The rows of a group lie close to one hidden flat surface of 12 dimensions, which may be shifted away from zero. Surfaces can cross.
In the rows, zero is written as 128.
Known rows, each followed by its group:
[ 85 132 121 142 158 176 177 105 142 120 157 120 123 139 120 128 115] | (5)
[ 66 117 102 141 122 162 119  88 166 153 153 133 143 125  76 139  34] | (3)
[106 122 162 123 144 127 196 118  62  94 125 112 122 134 120 116 152] | (3)
[140 100 145 120 171 170 156  97 180 107 119 111 130  83 128 176 131] | (4)
[131 121  88 141 100 124 133 167  66  90 162 137 111 116 136 167 109] | (2)
[163 143 117 171 140 122 146 125 124 163  87 107 124 114 133 151 141] | (4)
[151 133 144 107 139  84 158 148  62 149 119 108 149 124  99 115  96] | (4)
[113 116 115 132 106 125 109 147 145 120 124 144 109 137 166 135 145] | (2)
[132 116 102 137 115 121 137 180 159 120 130 101 122  96 141 104 126] | (1)
[114 142  92 118  90  85 109 167  78 188 130 143 126 183 152  77 196] | (3)
[121 131 118 133 131  83 136 146 130  99  61 156 106 179 119 127 142] | (2)
[ 93 102 152 159 159 136 115 110 102 120 120 134 115 130 145 110 142] | (0)
[126 134  88  68 103 120 107 124 155 114 119 128  72 111 147 194  88] | (5)
[114  88 125 144  79 123 130 157 120 130 111 117 145 161 147 136 168] | (1)
[142  95 106 161 132 143 149 117 105 121 125 154 122  87 121 208 128] | (5)
[143 115 120  93 118 106 100 134  96 165 108  96 132 107 129 115 153] | (5)
[143 133 139 133  96 125 200 132 133  61  97 145 121  85 106 190  78] | (5)
[132 125 193 157 132  95 144 123 144 107 129 102 132 132  99  83 110] | (2)
[ 70 186  88  98  89 167 139 105  87 107  85 157 113 181 154 140 151] | (3)
[145 139 188  60  73 109 130 118 112 126 104 104 161  80 129 116 107] | (0)
[130 115 122 131 113 151 113 133 121 124 123 115 178 152 104 148  86] | (5)
[110 133 127 114  93 150  99 139 116 112 100 123 156 119 143 104 135] | (0)
[150 143 132 166 145 123 102 130  82 157 152 116 133  84 126  94 127] | (1)
[116 124 144 122 120 126 114 125 164 109 158 166 123 150 131 113 138] | (5)
[ 96 150  90 147 106 158  98 128 171 142 152 130 139 144 112  99 106] | (4)
[ 99 107 114  91 133 148  98 114 111  92 109 145  93 133 167 170 144] | (5)
[125 115 142 161 110 133 111 150 116 113 174 133 156  87 108  69 156] | (4)
[108 169  70 131 164 135 147 124 103 113  93 150  83  82 107 106 137] | (0)
[154 161 134 195 122 108 125 127 164 156 160 113 105 127 124 114 108] | (5)
[ 83 140 123 131 116 138 107 129  92 108 104 124 127 136 132 116  77] | (0)
[109  98 149 171 148 125 134 150 106 129 125 136 135  94 144  92 148] | (1)
[158 170 108 138 120 144 101 130 106 151 165 125 140 150 139 159  92] | (4)
[172 121 131 154 119 106  81 134 133 163 132 126 131 152 144 186  86] | (3)
[156 134 108  81 143  65 151 122 151 169 123 149  81 103  98 135 154] | (5)
[133 155  86 100 111 136 121 136 151 132  96 141 115 123 142 140 141] | (2)
[131 150 151  85 164 124 128  85 142  97  67 133  87 132 142 164 115] | (3)
[109 107  97 111 142 137 142 110  97 168 118 115 119 130 119 144 162] | (2)
[149 119 151 154 154 117 150 149 148 147 146 119 144  92 133  90 132] | (1)
[117  92 173 138 147 144 134  90 134 191 162 100 134 101 161 141 126] | (0)
[136 138 131 145 109 127 155 164 118 177 111  72 153 190 188 101 183] | (3)
[124 111 196 106 155  98 108 126 157 148 178 133 112 129 175  93 131] | (4)
[138 154  85 160 142 134 129  72 115 158  99 143 111 162  86 205 102] | (2)
[169 135 151 124 154 127 128  76 178 188 104 150 144 109 121 177 113] | (1)
[118 128 146 153  92 108 103 133  85 149 144 156 148 112 126  88 141] | (4)
[144 129  84  92  59 146 104 141 113 175 123 127 162  80 139 142 148] | (2)
[155 143 188 187 159 154 195  93 113  85 161 117  91 155 178 188 159] | (3)
[ 98 150  90 113 158 120 114 160 126 122 100 111 105 183 145  62 160] | (0)
[113 118  98 120 137 157 116 114 123 168 135 113 125 150 154 158 139] | (1)
[136  85 143 146 136 145  88 126 145 147 175 163 183 156 116 116 161] | (5)
[117 113 137 185 114 159  68 127 152 114 159 161 124 159 174 144 145] | (5)
[139 116 121 105 129 154 154 103 157 169 161 138 145  50 110 137 142] | (0)
[122  73 161  52 108 142  63 130 189 105 187 171 194 110 103 109 106] | (4)
[141 140 137  76 155 150 124 116 113  89 168 127 109 112 151 139 147] | (3)
[114 156 123 122 142 154 127 110 159 112 187 139 105 140 134  93 165] | (2)
[ 65 100 134  93 134 162 127 117 110 143 142 103 126 152 161 112 136] | (3)
[176 157  73 161 100 156 129 138 114 111 105 148 157 129 100 154 186] | (4)
[168 113 172 149 121 131 122 138 104 140 190  97 151 123 161 134 148] | (3)
[150 143 156 109  88 128 125 142 152 102  84 103 159 147 140 141 100] | (5)
[112 126 154 144 171 136 144 115 184 123 137 150 119 128 137 132  88] | (1)
[136 138 158  79 162 130 140 104 167 115  57 116 116 110 140 121 151] | (3)
[106 150 138  93 157  92 132 100 138 138  85 122  79 116 114  93 121] | (1)
[144 134 152 153 114  91 118 142 124 132 119 105 108 136 144  88 165] | (1)
[151  85 127 138 101 131 143 150 172  92  85 162 178 119  97 130 194] | (4)
[133 108 130 106 131 138 167 172 129  63 117 129 144 157 144 127 167] | (2)
[110 111 155 129 144 144 147 105 162 128 129 124 129 113 132 134 114] | (1)
[ 56 120 126 141 106 160 151 143 111  71  86 126 146 195 143 138  78] | (3)
[142 102 116 127  99 129 110 130 137 134 104 148 134  91 137 161 149] | (1)
[112 131 149 143 134 120 117 103 151 149 138 134 140 118  94  91 108] | (0)
[104 137 114 103  67 160 104 148 106 135 117 108 168 105 146 103 109] | (0)
[130 179 149 144 157  94 146 140 152  76 149 140  68 123 126  63 141] | (2)
[156 117 159 142 136 118 143 144 138 107 152 144 130 100 143 113 172] | (0)
[ 93 119 137 161 136 126 172 122  46 103  90 134 135 114  88 104 135] | (5)
[150  86 184 114  92 121 143 121 116 134  99  95 185 108 105 130 134] | (2)
[144 154 131 127  96 164 125 130 111 141 106  93 152  64 159 117 131] | (0)
[ 90  51 115  69 127 136 144 165 114 170 121  38 151 201 170 142 146] | (2)
[ 82 124 119 196 107 102 132 164 142 128 111 144 118 163 133  87 104] | (4)
[145 143 143 114 131 149 132 109  83 104 150 164 119 167 170 211 109] | (4)
[153 168 116  90  99 137 113 144 178 130 100 102 153 136 135 105 125] | (0)
[ 70 106  89 100 154 112 147 113 143 191 125 128 119 123  80  85 133] | (3)
[130 134  85 110 111 131 139 151 108 148 133  96 118 107 135 140 112] | (2)
[122 111 117  88 164 131 118 159 166 108 195 159  99  77 156  85 158] | (1)
[145 129 154  78 149 117 155 122 132 128 124 106 121 108 136 114 151] | (0)
[114 136 163 115 123 118 127  89 128 150 122 134 128  91 105  71 173] | (4)
[154 159 115 137 111 114 130 145 147 126 141 104 142 100  82 115  58] | (1)

New rows, each followed by its group:
[117  76 125 151 134 119 184 163  73 120 103 119 148 154 127 152 141] | (3)
[112 112 116  38 122 109 175 115 101 134 104  85 115 184 106 153 154] | (1)
[137 129 125  96 164 134 148 130 116  87 127  99 122 156 118 151  92] | (5)
[152 129 126 146 145  66  93 134 131 181 134 132  82 182 153 152 122] | (3)
[164 165 160 126 142  99 128 124 128  92  87 128 100 162 151 146 120] | (3)
[139 145  69 102  97  67 137 155 149 136  67 171  90 150 106 174  96] | (5)
[111 142 121 142 143 122 145 138 111 142 151 113 102 116 149 103 115] | (0)
[128 143 112 114 126 159  95 118 161  78  46 143 137 155 141 161 131] | (0)
[111 110 121  48  65 131  58 149 114  99 125 111 137 127 152 134  94] | (5)
[132 133 116 120 120 116 150 140 108 116 133 120 149 134  83 133  72] | (1)
[148 141 119 101  88  86 151 162 123 122 137 104 102  85 117 117 110] | (5)
[116 154  75 122 114 134 143 159 177 166  83 126 127 103 139  92 143] | (2)
[126 157 114 141 142 104 154 150 142 136 118  95 125 153  98 105  63] | (1)
[144 139  99 205 129 132 130 175 137  92 125 161 132 141 132 124 131] | (0)
[126 129 158  55 169 152 105  71 135 147 146  76 142 113 102 110 110] | (5)
[128 154 117  62 134 116  98  92  74 112 120 147 115  97  81 150  71] | (3)
[103 111 135 119 180 103 145 141 120 130 122 117  81 142 167 130 105] | (4)
[ 74  95  95  92  86 127  89 153  72 114 150 150 157 128  89  92 104] | (5)
[111 100 157 118  96  65 129 139 120 153 157 168 160 119  65  68 109] | (0)
[127 129 130 121 112 129 122 126 126 115 143 155 137 143 121 102 181] | (2)
[ 77  68 139 154 113 137 123 103 118 175 124 123 166 111  90 145  69] | (3)
[147  99 130  53  75 111 105 153 148 109 114 148 139 113 148 156 140] | (5)
[118 132 148 128 172 129 132  98 154 125 109 140  94 101 143 138 116] | (1)
[145 143 171 130 153 150  99  58 170 121 192 148  98  87 124 155 107] | (3)
[ 95 133  93 121 140 153 121 111  75 131 186 124  82 193 162 197  79] | (3)
[119  98 149 110 141 141 113 111 159 114 131  97  62 130 212 205 112] | (2)
[127 131 129 124 150  93 132 125 118 116 146 147 107 126  84 111 105] | (3)
[119 147 167 158 128 115 103 108 142 145 122 111 145 138  99  85  83] | (0)
[166 152 123 133 133  77  68 124 145 144 141 125  81 133 123 134 100] | (5)
[ 73 141 140 149 133 157 116 110 130 126 145 120 136 159 130  74 128] | (5)
[187 222 128  24 163 121  67  65 118 167 154  76  88 109 124 148  63] | (3)
[182 112 122 139 139 105  82 114 143 125 160 161 104 107 116 195 105] | (5)
[131 119 121 139 105 137 134 136  70 120 196 104 131  98 110 135 107] | (2)
[149 110 169 158 187 118 124 105 129 154  74 106 123 140 146 112 188] | (0)
[150 101 151 120 147 148 163 123  82 127 137 121 128  43 156 129 195] | (0)
[128 139 105 159 187 140 153 137 144  92 115 107 138 162  84 110 101] | (0)
[156  96 151  91 122 113  80 133  91 106  86 134 159 142 133 149 148] | (5)
[134  98 122 172 118 117 142 175 163 116  86 132 163 163 131 137 119] | (3)
[109 129  99  87 123 160 101 153 115  89 151 114 148 145 125 141  61] | (3)
[ 89 123 146 149  82 170 128 109 120 148 107 105 146  88 159 108 156] | (5)
[129 177 101  57 121 145 119 103 129 117 170 124 119 159 108 114 145] | (2)
[135 102 119 156 101 128  84 137 152 183 137 127 155 149 144 152 104] | (3)
[160 150 154 116 149 119 131 100  87  98 140 104  88 137 129 156 135] | (1)
[159 106 159 153 111 163 213 108 169 142 154 119 153  52 130 165 159] | (5)
[131 133 166 164 133 122 116 121 134 172 138  81 125  84 149  61 165] | (1)
[230 141 152 136 166 106 130 166 122  93 172 102 145 119 127 149 103] | (4)
[117 138 138 180 127 101 105  85 113 135 103 186 104 104  85 128 126] | (5)
[123 101 139 137 136 122 144 119 108 130 126 158 129  92 112 136 130] | (0)
[152 178 144 126 101 107 136 123 138 123 122 137 108  84 131 129  90] | (0)
[127 167  99  97 120 109  90 143 160 145 183 122 104 115 116  67 109] | (1)
[181 145 119  93 137 130 128 110 195 127  95 128 152 137  92 168 111] | (4)
[125 103 123 182 130 136  99 133 106 133 123 126 146  53 100 136  56] | (4)
[150 193 113 134 148 181 140  71 136 127 158 103 110 114 118 148 131] | (4)
[130 131 110  86 148 151 152 159 127 117 147  92 139 144 158  97 170] | (3)
[129 136 150 184 142 103 100 125 138  98  93 159 120 155 113 110 120] | (0)
[ 93 135 117 146 113 138 145 114 182 127 138 174 109 143 131 129 130] | (5)
[121 117 117  69 119 146 127 100 149 169 101 114 151 109 119 150 126] | (5)
[ 68  92 106 145 132 163  95 103 123 150  91 148 140 147 127 160 100] | (0)
[114 140 137  86 121 113 120 130 106  99  96 149 121 134 132  94 158] | (3)
[186 113 143 105 168 115 115  96 143 162 135 120 154 115  82 166 115] | (5)
[ 72 143 106 167  93 126 152 109 118 167 102 157 125 176 114 122 133] | (3)
[ 71 145 144 117 106 155 160 111 141 132  93 109 123 133 158  83 159] | (5)
[151 122 132  89 153 114 152 122  81  87  79 123 130 102  90 165  91] | (3)
[100 123 144 100 117 153  99  75 106 146 146 130 131 105 123 151  96] | (3)
[153 136 149  97 116 128 114  93 121 136 159 101 130 153 120 149 140] | (2)
[120  91 164 164 164 153 146 122  69 131 108  69 158 128 141 134 116] | (0)
[104 112  99  77  88 119 134 141 102 133  58 121 132  77 121 141 109] | (2)
[169 111 160 109 146 106 168 139 112  94 115 133 161  82  74  98 171] | (0)
[158 147 111 160 131 131 121 120 130 137  96 144 115 142 148 189 113] | (4)
[158 121 183 170 167 115 163  99 124 106  73 108  92 136 159 177 147] | (1)
[127 126 105 174 177 111 141 143 113 107  93 151 115 143 104 111 149] | (0)
[192 113 127 126 169  91 147 119 169 147 170 157 111 112  94 166 138] | (5)
[122 114  98 139  91 113 154 172  94  99  83 116 135  93 113 161  59] | (2)
[142 115  83 115 131 149 152 149 117 121  83 128 150 136 127 180 121] | (3)
[146  95 124  50 133 178 134 103 183 123  78 104 198 126  97 156 154] | (0)
[137 141 135 170 135 119 138 127 120 104 118 155  96 116 150 171  92] | (0)
[ 83 163 137 114  88 161 150 100  67 124 139 124 141 148 136 104 148] | (3)
